The rows are grouped in 3 ways, from coarse to fine. Each group lies inside one group of the grouping before and may be the whole of it. The rows also spread widely along 12 directions, which tell nothing about the answers.
In the rows, zero is written as 128.
Some rows, each with its group in each grouping after it:
[123,173,104,183,118,141,131,125,152,79,111,101,85,104,129,170,109,158,169,140,89,100,146,144,98,104,124,144,83,107,133] -> gaso Lufut sifod
[81,136,139,85,148,112,142,75,117,137,142,172,143,146,95,110,130,96,132,107,134,161,127,112,130,144,137,138,80,156,126] -> gaso Lufut Rik
[126,113,118,127,125,127,130,144,121,122,124,109,124,131,132,96,100,130,156,135,140,158,122,97,138,138,143,121,119,93,129] -> potud daf nos
[97,119,162,95,91,139,138,110,126,132,142,116,125,155,121,106,126,127,168,110,137,140,138,125,149,134,128,118,95,112,120] -> potud Nunif Mugi
[141,121,116,154,90,134,139,150,157,123,121,92,121,136,124,108,108,126,167,134,135,126,141,113,168,121,120,105,144,132,133] -> potud Nunif kiro
[121,136,137,122,150,133,124,125,98,94,139,115,132,158,124,80,94,137,127,133,127,153,121,91,110,164,165,116,100,92,130] -> Ral tes rulen
[176,121,107,125,115,139,117,141,130,142,112,117,130,128,121,85,109,115,122,136,126,150,132,115,186,141,136,89,158,169,109] -> potud Nunif fovuk
[135,175,93,136,140,127,152,132,107,140,148,107,101,132,75,96,169,154,131,96,128,148,104,118,119,122,142,69,150,174,86] -> gaso Gam lekud
[102,143,107,86,122,137,131,110,175,103,149,102,157,145,135,136,115,172,140,129,106,156,147,133,147,133,145,99,96,125,122] -> potud ref Zakir
[111,101,107,90,140,134,127,148,140,143,100,157,163,134,120,118,106,64,99,137,131,125,143,95,148,170,111,128,118,120,153] -> Ral tes fuz
[121,85,126,103,123,120,99,140,135,149,111,145,141,95,155,170,142,109,88,149,131,131,128,141,146,118,110,151,126,122,110] -> gaso Gam dake
[121,113,135,105,118,130,80,126,136,123,118,140,155,126,157,152,129,123,71,149,118,129,127,134,147,147,131,128,107,114,105] -> Ral tes Saz
[105,115,137,168,110,139,165,201,116,111,116,82,110,138,110,120,127,109,157,132,147,69,135,102,98,133,107,130,148,62,151] -> gaso Gam tudil
[156,133,146,110,141,135,119,107,81,120,119,133,99,114,133,120,148,133,97,123,91,136,128,151,123,123,127,123,117,161,89] -> Ral tupe Doti
[139,111,160,178,121,112,118,157,93,108,103,119,111,127,137,121,142,105,92,146,126,87,122,124,121,126,110,143,150,123,116] -> Ral tupe mor
[156,124,94,116,157,168,152,115,118,117,167,124,131,103,131,135,162,143,130,125,139,173,118,147,77,97,150,164,155,131,121] -> potud daf Tuden
[167,133,125,139,125,151,104,123,110,125,123,137,136,137,121,84,116,109,106,137,133,141,119,116,154,150,157,118,147,150,105] -> potud daf piza
[103,130,116,116,130,114,123,134,145,128,123,128,142,127,119,139,129,126,113,132,125,133,130,120,142,135,126,115,112,132,119] -> gaso Lufut sifod
[150,138,111,149,126,119,113,123,147,116,132,119,155,146,120,92,121,129,101,142,132,147,121,110,172,140,153,96,156,173,108] -> potud daf Tuden
[151,86,141,116,111,156,118,126,142,118,136,127,152,128,150,133,108,104,127,152,139,130,145,136,149,125,141,157,138,120,136] -> gaso Gam tudil
[94,141,121,111,160,115,166,165,123,99,126,94,151,155,102,89,122,134,107,127,116,113,140,99,117,164,124,92,134,116,138] -> potud Nunif fovuk
[105,106,128,119,109,119,121,144,162,110,119,100,141,117,157,160,120,146,127,148,116,123,146,138,142,120,110,134,111,98,128] -> potud Nunif fovuk
[161,108,111,139,137,116,139,163,103,123,105,94,94,102,136,101,119,138,138,139,116,148,127,115,141,118,121,114,147,126,111] -> potud daf piza
[130,133,135,120,127,127,127,102,114,132,135,144,120,125,114,126,146,118,121,121,126,144,125,137,138,118,134,130,117,166,102] -> gaso Lufut Rik
[159,131,99,137,98,165,118,151,137,153,112,128,122,110,118,134,148,106,122,127,134,116,129,140,148,123,114,119,158,144,109] -> potud Nunif fovuk
[107,158,67,136,107,104,148,123,167,157,91,122,73,91,95,158,131,131,189,105,99,133,139,123,156,100,83,93,88,163,116] -> gaso Gam lekud
[144,111,115,120,115,138,123,196,105,148,105,99,120,121,126,106,140,126,108,133,133,121,120,115,147,142,119,91,161,104,103] -> potud ref Zakir
[135,108,142,96,98,116,123,97,120,148,122,120,88,116,137,130,138,140,158,113,110,166,134,139,166,100,110,109,94,157,93] -> Ral tes rulen
[137,160,98,91,115,156,141,107,130,155,114,144,105,128,88,117,146,107,137,96,99,132,142,133,153,136,110,84,109,186,106] -> Ral tes fuz
[107,76,150,117,130,93,136,142,122,129,98,130,128,109,148,135,128,98,116,145,125,123,142,123,146,120,91,158,122,121,132] -> potud daf piza
[171,104,133,128,127,143,124,156,104,123,89,122,106,104,141,131,131,102,96,146,96,101,148,141,141,126,101,130,143,145,115] -> Ral tes rulen
[133,112,149,164,87,118,149,112,126,130,121,119,84,129,123,127,142,107,174,119,134,119,135,127,142,92,98,142,124,151,126] -> Ral tes Saz

New rows, each followed by its group in each grouping:
[120,92,133,131,93,118,136,146,143,138,111,110,109,109,147,150,137,124,156,136,131,127,140,135,151,96,95,142,126,115,125] -> potud ref Zakir
[103,108,145,120,117,100,132,105,168,102,130,121,154,140,140,143,107,124,131,147,117,131,154,129,168,121,124,134,102,151,135] -> gaso Lufut Rik
[112,135,119,116,129,133,96,127,115,137,109,150,128,113,130,132,133,118,104,130,124,137,116,123,127,147,130,133,100,108,102] -> potud daf piza
[82,116,164,96,109,137,121,117,147,103,145,124,170,157,144,140,132,135,109,137,127,116,143,138,133,142,134,140,102,99,126] -> potud ref Zakir
[145,137,107,162,115,117,125,137,123,130,106,109,82,109,119,118,111,136,164,131,119,138,124,113,148,114,126,109,117,136,111] -> gaso Gam dake
[117,95,136,103,120,129,132,113,148,114,139,124,144,132,149,145,124,122,131,138,126,143,143,131,135,119,122,146,111,121,136] -> Ral tes Saz
[64,155,107,107,114,154,147,129,169,123,117,140,148,137,103,155,129,102,144,115,119,92,153,126,111,149,99,138,86,99,154] -> potud Nunif kiro
[118,108,111,150,121,103,141,137,136,137,145,111,116,121,122,126,131,134,165,128,164,170,109,103,132,100,135,131,135,119,127] -> gaso Lufut sifod
[91,144,120,162,71,160,128,128,184,104,160,93,129,141,130,173,131,155,186,127,150,107,132,135,109,104,137,140,106,72,136] -> gaso Gam tudil
[108,88,121,84,133,144,147,124,148,121,174,116,165,137,146,143,137,134,139,127,157,170,127,123,104,117,141,151,130,90,144] -> Ral tupe Doti
[133,132,115,162,113,131,134,130,153,121,130,133,147,148,109,121,141,94,109,133,143,107,130,114,143,131,121,123,157,165,133] -> Ral tes Saz
[108,135,142,135,134,137,167,163,123,76,109,84,115,128,131,140,133,144,126,139,86,72,163,144,98,125,100,134,121,103,139] -> potud ref Zakir
[134,132,134,138,136,142,157,133,114,96,142,99,119,129,125,118,141,143,133,128,120,123,137,138,100,115,128,140,141,126,127] -> potud Nunif fovuk
[122,150,77,131,137,129,155,144,133,137,88,125,89,99,101,126,117,112,163,117,104,126,142,114,123,128,94,119,106,132,136] -> potud Nunif fovuk
[131,113,142,89,88,135,120,102,121,150,137,119,106,144,125,101,121,135,171,107,131,175,128,117,173,127,136,91,95,134,102] -> Ral tes fuz
[101,149,136,150,120,92,133,126,156,89,95,108,119,131,128,157,136,136,99,139,73,76,157,139,147,124,87,107,101,164,118] -> Ral tes Saz
[128,95,129,131,144,74,139,117,131,117,129,108,126,118,144,110,127,144,127,142,127,176,125,114,156,103,125,128,136,159,115] -> potud daf Tuden
[154,132,113,149,122,144,112,148,120,121,118,115,120,108,134,134,149,135,101,139,122,121,121,140,127,121,129,126,152,132,98] -> potud daf piza
[71,141,111,103,146,122,138,142,144,128,118,145,168,147,101,119,126,97,100,125,133,114,134,101,120,170,116,122,111,111,144] -> potud Nunif fovuk
[88,97,146,80,147,115,150,136,136,108,158,107,170,147,133,128,135,137,105,134,135,138,138,122,122,136,136,127,127,111,132] -> gaso Gam tudil
[129,129,131,109,100,194,158,123,139,111,152,109,124,133,125,138,135,127,173,117,129,118,153,153,103,116,128,152,120,100,142] -> potud Nunif Mugi
[107,155,118,81,133,174,120,108,125,123,152,140,145,127,122,144,154,143,109,113,118,142,127,151,96,140,144,133,102,110,108] -> potud Nunif kiro
[145,139,104,142,132,120,119,144,145,109,93,113,132,126,125,104,96,123,113,149,99,122,143,111,169,149,127,98,128,150,121] -> potud daf Tuden
[124,97,139,101,98,143,113,149,137,145,105,132,135,122,135,142,115,96,128,138,129,116,145,130,165,138,114,129,112,111,124] -> gaso Lufut sifod
[138,78,150,118,152,114,149,141,109,97,114,112,133,116,155,115,113,115,116,155,115,133,148,127,127,121,118,161,137,121,140] -> potud daf nos
[127,114,138,173,108,116,123,128,131,113,156,106,126,121,145,141,161,150,124,138,157,143,108,136,115,89,134,154,156,123,111] -> potud Nunif kiro
[124,151,125,148,83,172,115,113,152,117,139,122,120,138,119,144,122,128,166,124,133,109,133,136,129,124,142,132,105,109,122] -> gaso Gam tudil
[127,152,88,136,135,137,149,155,147,103,120,94,121,128,110,121,98,142,155,132,110,127,143,109,129,139,136,97,114,115,137] -> gaso Lufut Rik
[102,123,126,114,127,113,126,119,154,115,142,119,150,130,132,150,133,142,118,136,126,143,133,131,138,120,133,126,112,133,119] -> gaso Lufut sifod
[130,100,141,135,112,109,121,183,103,132,107,86,110,118,143,113,134,142,116,139,132,124,121,118,145,128,112,105,146,96,102] -> potud Nunif fovuk
[126,140,129,154,112,111,129,147,105,124,99,103,80,119,123,111,127,145,150,125,110,124,125,119,139,121,114,106,112,119,104] -> potud ref Zakir
[137,122,110,180,101,107,125,148,156,120,71,116,104,113,129,120,89,98,158,150,113,104,147,104,176,125,97,125,119,137,139] -> potud daf Tuden
[83,150,105,122,157,80,145,88,164,92,146,116,129,118,132,172,158,176,111,126,92,152,134,140,105,95,113,127,91,164,116] -> Ral tes rulen
[149,154,150,153,94,191,90,105,99,117,137,148,106,117,132,156,150,122,125,129,130,107,117,165,97,119,153,167,106,105,96] -> gaso Lufut Rik
[111,118,120,92,142,109,153,129,96,155,94,140,93,117,103,86,109,95,161,108,117,157,135,98,145,144,103,115,93,134,128] -> potud Nunif Mugi
[137,130,163,155,87,157,123,109,96,131,136,134,105,155,112,78,117,100,173,116,159,134,117,111,137,136,148,140,117,113,121] -> potud Nunif Mugi
[132,136,94,145,167,128,135,134,125,89,134,115,127,120,134,127,112,143,119,144,118,149,124,108,86,131,144,142,120,105,141] -> Ral tes rulen
[107,135,162,180,77,121,94,108,152,121,117,150,145,148,127,139,142,94,103,141,144,87,127,133,160,129,117,148,126,149,115] -> potud Nunif Mugi
[95,137,121,117,130,140,136,146,124,123,112,128,123,128,110,133,120,109,134,124,120,102,137,116,111,149,118,130,98,94,134] -> gaso Gam tudil
[122,128,157,133,105,145,130,139,111,128,130,129,133,143,110,125,153,102,110,125,138,95,130,135,133,134,125,127,137,135,111] -> gaso Lufut Rik
[145,138,110,129,114,127,138,131,108,163,120,126,95,115,99,105,160,121,138,105,133,148,116,126,148,114,112,100,147,171,93] -> potud Nunif fovuk
[138,139,155,111,160,125,129,122,66,126,113,149,124,125,108,95,172,108,57,121,104,115,122,140,121,144,123,123,143,178,84] -> potud daf Tuden
[124,98,109,131,137,111,151,160,153,108,118,98,135,115,144,150,129,128,118,148,117,121,146,121,127,112,100,131,143,124,144] -> Ral tes rulen
[120,113,81,112,147,119,142,158,131,143,107,122,119,98,123,127,126,118,138,129,128,154,127,106,126,128,110,125,128,112,130] -> potud daf piza
[164,110,117,133,88,190,106,205,116,150,111,102,130,109,138,139,160,114,99,139,144,91,121,142,131,135,120,116,179,82,99] -> potud daf Tuden
[106,85,130,136,124,83,132,126,151,136,113,137,138,120,133,135,115,95,131,145,143,138,133,107,163,117,107,146,125,143,139] -> gaso Gam lekud
[119,132,120,115,133,103,136,121,133,116,106,110,111,121,127,113,106,142,142,130,96,146,145,120,155,131,115,106,97,144,118] -> potud Nunif fovuk
[137,87,80,68,126,121,154,163,167,170,87,125,143,107,118,119,108,83,135,130,115,143,164,113,200,138,81,93,144,167,141] -> potud Nunif fovuk
[118,98,113,114,154,123,137,177,133,93,110,92,145,112,157,134,104,140,110,159,110,126,144,116,115,140,122,136,127,75,143] -> potud daf nos
[129,141,169,170,133,113,100,91,94,98,118,155,121,125,136,126,153,118,78,143,116,112,116,145,117,122,135,166,120,159,95] -> potud daf nos
[135,126,142,116,113,181,114,127,108,122,149,131,137,129,136,131,148,126,116,127,143,128,121,147,99,133,147,155,130,92,113] -> potud Nunif fovuk
[124,119,125,96,100,139,147,117,172,120,150,96,135,126,131,161,144,156,150,125,113,138,154,159,157,95,121,110,122,156,115] -> gaso Lufut sifod
[145,141,119,128,132,136,102,109,154,105,141,134,171,139,130,132,124,130,79,149,119,135,133,137,158,139,159,115,136,172,108] -> gaso Lufut Rik
[126,134,99,129,104,114,124,135,139,170,108,133,111,112,105,125,155,114,130,113,134,142,119,122,166,118,101,97,137,168,98] -> potud Nunif fovuk
[82,120,173,91,125,103,153,90,124,122,154,130,151,158,112,111,168,129,114,110,130,139,133,135,140,122,122,124,117,166,107] -> potud daf Tuden
[76,175,107,120,112,152,146,121,151,122,121,134,127,141,91,137,139,119,154,104,116,102,139,123,111,145,114,117,86,113,131] -> potud daf nos
[144,151,78,139,134,151,132,142,142,104,143,87,109,104,137,141,126,181,150,132,116,159,123,134,100,110,146,118,125,102,116] -> potud Nunif Mugi
[84,83,163,108,120,78,160,155,118,133,122,96,127,137,130,112,144,126,132,125,138,129,136,113,148,119,92,118,132,119,124] -> potud Nunif fovuk
[110,126,109,167,134,120,148,148,147,109,123,120,134,118,123,144,140,113,122,140,139,107,132,121,103,115,107,158,146,120,146] -> potud Nunif fovuk
[139,125,104,105,139,117,127,123,118,148,139,131,132,132,111,103,152,127,101,116,134,171,112,111,148,131,135,90,144,172,100] -> Ral tes fuz
[75,128,182,124,94,119,141,78,132,104,183,109,125,160,125,138,157,163,167,109,148,140,123,142,112,98,145,143,92,116,110] -> gaso Gam tudil
[145,99,127,116,161,108,122,145,108,110,138,106,147,121,150,104,126,149,84,151,130,168,118,119,130,130,147,125,155,129,110] -> potud Nunif fovuk
[124,103,97,107,129,147,130,151,138,135,138,115,134,98,148,157,141,139,133,135,143,156,124,134,104,112,123,151,133,84,128] -> potud Nunif fovuk
[102,123,88,78,170,119,158,157,102,147,103,132,110,100,112,122,137,119,127,114,111,152,131,112,104,137,102,122,110,111,128] -> potud ref Zakir
[133,125,140,99,88,139,100,112,110,167,114,141,102,112,128,131,162,127,128,110,122,145,119,149,165,116,117,108,110,149,71] -> potud daf nos
[138,105,147,127,139,122,145,90,133,114,164,146,164,152,122,114,158,99,95,130,146,143,128,132,133,113,136,151,165,191,129] -> Ral tupe mor
[135,96,130,145,107,132,156,156,114,140,148,93,101,117,123,127,156,133,166,122,163,139,117,123,117,90,122,135,161,112,119] -> gaso Gam dake
[164,96,136,162,148,118,124,136,87,104,111,125,106,114,151,89,92,114,133,158,133,155,122,106,125,124,144,165,138,113,134] -> potud ref Zakir
[124,127,123,134,135,104,156,115,103,120,100,118,56,93,129,144,136,134,165,116,90,135,140,134,108,93,87,141,87,137,120] -> Ral tes Saz
[160,157,76,163,85,153,134,166,140,156,115,96,87,116,99,116,149,140,166,112,133,128,118,122,155,109,118,76,161,147,98] -> potud ref Zakir
[148,146,134,113,113,161,142,135,105,118,138,97,107,144,111,105,150,146,128,110,109,123,134,136,128,132,134,85,133,142,99] -> Ral tes fuz
[105,96,171,57,109,120,121,84,124,161,159,155,160,148,119,124,171,112,98,110,143,157,125,146,172,124,131,117,123,180,88] -> gaso Gam lekud
[120,141,116,92,125,147,104,114,117,134,136,128,114,114,130,138,130,154,133,119,116,158,119,136,123,132,149,114,87,106,94] -> gaso Gam tudil
[140,116,127,121,120,148,160,163,112,126,107,101,106,123,116,104,122,111,151,125,117,111,149,124,132,132,106,119,139,119,134] -> potud Nunif fovuk
[120,103,150,145,146,86,161,135,111,90,108,96,107,133,134,85,86,126,156,144,110,136,148,100,140,126,115,135,115,126,148] -> potud Nunif kiro
[133,180,122,165,118,158,159,127,118,87,144,89,95,152,96,107,138,155,161,111,110,106,133,124,93,125,139,102,121,128,122] -> Ral tes rulen
[114,126,146,135,96,102,131,128,142,120,146,85,123,130,135,141,177,175,120,124,124,134,123,149,152,92,118,99,142,154,82] -> potud daf Tuden
[111,94,159,139,122,95,142,109,133,108,149,116,153,165,128,79,108,117,146,137,160,160,126,93,159,131,146,135,136,136,138] -> potud daf piza
[112,178,85,119,128,149,144,111,158,131,142,135,137,143,78,123,135,125,144,106,124,137,131,119,133,139,141,94,114,164,123] -> gaso Lufut sifod
[93,137,108,113,136,108,155,144,165,111,127,103,146,137,109,137,124,138,128,129,112,121,147,117,142,133,117,98,116,140,134] -> gaso Lufut sifod
[128,86,99,107,111,110,135,166,149,158,122,99,131,112,136,123,128,130,144,132,148,165,127,109,168,117,109,103,150,120,121] -> potud Nunif fovuk
[147,91,139,117,133,128,132,142,125,95,129,94,124,111,168,152,132,149,107,152,104,130,145,148,121,107,118,142,133,117,121] -> Ral tes Saz
[127,119,149,201,99,103,113,96,149,104,109,142,110,114,140,160,124,103,135,153,125,98,136,140,144,93,111,177,117,158,129] -> gaso Gam lekud
[148,118,124,137,114,165,145,129,140,117,155,115,144,147,115,108,119,111,151,133,153,131,135,119,133,127,152,134,155,133,140] -> gaso Gam dake
[126,117,91,147,127,90,128,121,185,123,107,128,135,107,131,155,107,117,133,150,115,142,146,121,175,107,109,127,120,175,136] -> gaso Lufut sifod
[144,145,145,118,124,150,130,113,99,114,122,124,117,148,109,75,112,121,136,120,112,132,135,119,147,153,147,106,115,144,109] -> potud daf piza
[132,113,96,142,138,108,128,155,130,140,104,131,128,127,117,102,107,93,123,137,141,143,121,82,147,144,119,113,137,129,138] -> Ral tes rulen
[126,145,87,102,115,157,127,122,133,174,99,168,119,119,90,110,122,73,147,106,132,138,132,112,152,153,110,116,110,147,126] -> potud Nunif fovuk
[118,108,172,120,99,144,117,107,132,103,140,122,141,137,156,147,141,136,119,141,123,117,142,158,133,113,130,159,116,119,116] -> potud ref Zakir
[109,100,130,135,132,95,137,136,144,123,131,121,148,129,128,134,135,116,112,142,141,130,129,115,143,119,119,134,142,140,129] -> gaso Gam lekud
[107,154,115,147,118,168,148,135,133,104,148,116,127,146,110,134,137,125,154,116,140,109,125,118,76,133,136,141,118,83,145] -> Ral tupe Doti
[136,127,117,166,118,153,149,137,139,104,135,116,119,115,132,152,149,124,140,138,133,107,136,145,96,97,118,170,150,121,139] -> potud ref Zakir
[114,112,127,111,127,115,149,150,89,160,93,130,89,116,105,91,128,96,159,110,131,141,125,99,139,136,100,117,112,115,119] -> potud daf Tuden
[128,81,118,135,139,96,149,138,145,123,138,115,140,118,137,128,119,117,140,147,151,162,130,109,143,103,126,148,148,138,144] -> gaso Lufut sifod
[119,132,117,151,109,126,132,139,144,130,144,116,132,129,115,142,155,129,129,127,150,127,118,126,132,110,130,122,145,137,113] -> gaso Lufut Rik
[122,123,124,86,150,108,119,124,123,115,133,112,137,120,139,130,123,161,102,136,103,165,130,131,146,133,144,101,104,138,98] -> gaso Lufut Rik
[130,107,110,88,172,116,142,138,113,127,109,136,137,105,131,117,125,110,92,137,106,149,141,124,129,138,113,134,129,147,127] -> potud Nunif Mugi
[147,101,105,129,120,113,121,131,144,151,134,128,134,117,127,123,128,118,131,136,152,172,117,115,168,111,136,119,149,159,114] -> gaso Lufut sifod
